All rows are made from the same 10 directions, up to rounding. Whole rows:
[[ -1  68  27 -61 -50 -15 -87   1  23 -26  53  13  -7   2]
 [-38  81  61  -6 -36  43  39  19 -84 -16  -7  -8   6  39]
 [-38 -11   5  44  -6 -28  -6  44 -44  64 -16 -23  -2 -56]
 [ 32  84  11  16 -15 -19  83 -44 -16  84   8 -16  53  21]
 [  5  18  18   3 -59 -41   5 -71 -20 -93  21  19  36  23]
 [ 57  10  29   8 -30  18  28 -15  51   2  -3  26  40  66]
 [ 11 -44  15 -27  -8  40 -78  46  27  15  41  35  -1  22]
 [  1  66 -13  19 -19 -23  20 -23 -68  13  -9 -55 -17 -13]
 [ 62  -4  21  21 -34 -12  -7 -18  68 -29 -29   6  26  53]
 [ 58 -70 -60  90 -13  -5   0  20 -25   8  -4 -20 -16 -22]
 [  4  31  25  29   1  54 -19  61 -94  16  17  -4  28  31]
 [-41 -26  20 -14   1 -22 -37  -7  -1 -46 -24  -4  -7  -6]
 [ 25  -5  -8  -7 -27 -24 -50 -65 -26 -46 -38 -73 -45  44]]

The start of a row, then its end:
[-34 -81  19   6  10  22  -6  71  71   9 -44  28] | [-36 -24]
[  9  34 -40  15  22   1  23  16  -4 -20 -25 -34] | [-47 -33]
[-21 -39  16  31 -26  20 -12  30 -43 -49 -25  -5] | [-24   8]
[ 52 -36 -53 -25  52  16   0 -37  68 -48   6  13] | [-13  21]
[ -2   2 -49 -28  18 -38  21 -74  -2 -26  53  18] | [ 14 -33]
[-36  42  27   9   2 -69  25 -40 -17  35 -38 -33] | [ 36 -21]
[ 34  67  17  37  36   6 -21  41 -42  15   3  -4] | [79 21]
[ 52  46  11  -6 -59  27  14  21  68 -39  31  46] | [-3 23]
[ -8  52 -37 -74  56  46  54 -36  -4  48   8 -36] | [-61  10]
[-30  15   6 -34  15 -28  33 -30  68 -80 -16  35] | [  4 -21]
[-40  47  36 -46  58   9  29   2  20  18  -8  23] | [45  8]
[ 26 -29 -43 -43  47  27 -36 -40 -36  61  65  -9] | [ 8 25]
[ 16   5 -23  55 -55 -46  27  -7 -22  59  14 -18] | [ -4 -48]
[-28  35  16 -31   9  71  19  18 -67   0 -22 -41] | [-60  41]
[-39 -60  11 -13   2  22  47   5  20  63 -23   4] | [-36  -5]
[ 11 -88  -9  63 -47   8  38  22   5  28 -16  11] | [-23 -12]
[-32 -21   7  35 -19 -72 -42  13  -6   5  -2   4] | [ 27 -64]
[ 33  -4  -6  14 -25  30  74 -24  26 -55 -15  17] | [-15  37]
[ 56  81 -18 -10  25  -9 -10 -21  17  17 -18 -49] | [-1 25]
[ 20  89  28  34 -20  -2   5  71  25  16 -30  -8] | [  8 -14]
[ 21  -3 -42  29  -2 -25  39 -32   0  -3 -30 -40] | [-36 -20]
[-15  -6   5 -23  45   4  18  28  72  19   8  51] | [ 28 -25]
[ 25  16 -51 -47 -21 -11   7 -86 -23  18  94   8] | [-5 -3]
[ 52 -64 -39  24  33 -12  -2 -65 -10   4 -17 -32] | [16 40]
[ 10 -30  15  86 -29  -1  23  41 -50  11  -5  16] | [48 -5]
[-16  15  50 -18  -9  -9   7 -58 -46 -27  23  26] | [83 56]
[-51 -63  38 -14  13 -25 -69  35  59 -28 -58   3] | [-18 -17]
[ 18   6  15 -35  -6   8 -19 -60 -10 -33  -5 -19] | [ 4 67]
[ 44  29  32  29 -68 -57 -41 -43   4 -26  -8 -16] | [45 37]
[ 37  46 -34 -30  59   6  61 -58  48 -63  -1  15] | [22 24]
[-16 -66  -8 -45 -23 -13  10 -66  62 -64  10  33] | [-30   7]
[-48  -7  -4  19   0 -21  -4  23 -32 -14 -49 -42] | [-53 -46]
[ -17    0   32   21  -50    8   84  -29  -11 -105    0   57] | [32 23]
[-31  26  -9 -17  15  10  43  -4 -24  30 -10 -23] | [-34 -19]
[ 11   7   9  18  -1   6 -77  47 -50  47  19 -20] | [16  2]
[  1 -14  22  -2 -61 -48  26 -74   8  41  19   7] | [32 14]
[ 11  19 -14  -3 -44   3   2 -27 -47 -18  52   6] | [-5  2]
[ -9 -47 -22  -8 -33 -27 -12 -12  50 -12  -3   1] | [-56 -38]
[  7  57 -36 -31  83  40  37   4   2 -15 -28 -32] | [-35   5]
[-29  -8  21   1 -13 -61  28 -73  -9   6 -33 -23] | [24  3]
[  3 -13  15 -19  41  32 -15  34  16  80  18  19] | [33 17]
[  1  35 -31   7  48 -36  83 -20  51  35 -14   8] | [ 21 -49]
[-17 -71 -15  15  56 -54 -66   0  16  37 -46 -39] | [  4 -33]
[  3  57  31  60 -26 -47   6  -1 -55   9 -53 -52] | [34  3]
[ 37  12   9  28   1   5 -15  11   5 -19 -42 -28] | [ 4 36]
[ 23  12  21 -35 -13 -12 -59  20  97  24 -10   2] | [-14   9]
[-14 -76  15   3  47  26   6   7  27 -45 -44  22] | [14 31]
[-31 -13  -8 -37  -2  30 -43  57  51 -61 -25  -3] | [-100  -30]
[-26 -33  16 -30 -32 -20  -8 -17  41  49   4   5] | [-24 -13]
[  1  -7 -42 -18  76 -10 -40 -33 -20 -81 -21 -32] | [-9  1]
[   8   -4  -49  -23  -46  -43   17 -100  -38   -5   93   16] | [  6 -26]
[ 98   8 -35  10  39  45 -55  15  26 -42 -15 -29] | [-10  65]
[  9 -21  24   3 -12  23 -67 -17 -85 -49  -1 -28] | [13 70]
[-10  46  23 -14  -7  27  48  24  43 -55 -17  31] | [-10   6]
[  1  76  20 -13  91 -25 -67  11 -26  20 -30 -42] | [69 17]
[ 29  89  12  41  24 -29   2  43  20   3 -31 -10] | [ 52 -17]
[ 22 -42 -20  22  19  31  17  36  26  13   7  28] | [ 2 -5]
[  7  -1  32   3 -32 -15   1 -40 -22  -5  27  24] | [62 37]
[-80 -12  15 -60  18  49  -9  47 -10 -10  16  25] | [-54 -28]
[-49  42  48  -9  68   6 -47  21 -80 -53 -29 -13] | [64 28]
[ 36  28 -31 -10  -9 -72 -17 -56  56  -4  40  15] | [ 35 -32]
[-31  44  23 -70 -20  16   8 -40  -7 -15  20   0] | [-25  25]
[-14  19 -31 -33  23  19  39  17  25  61  40  21] | [-26 -46]
[-40 -12  58 -12 -11 -22 -37   7  33 -15 -98 -48] | [-38  23]
[-36  48  32 -13  40  -8  12  10 -31  58   7   6] | [60 -7]
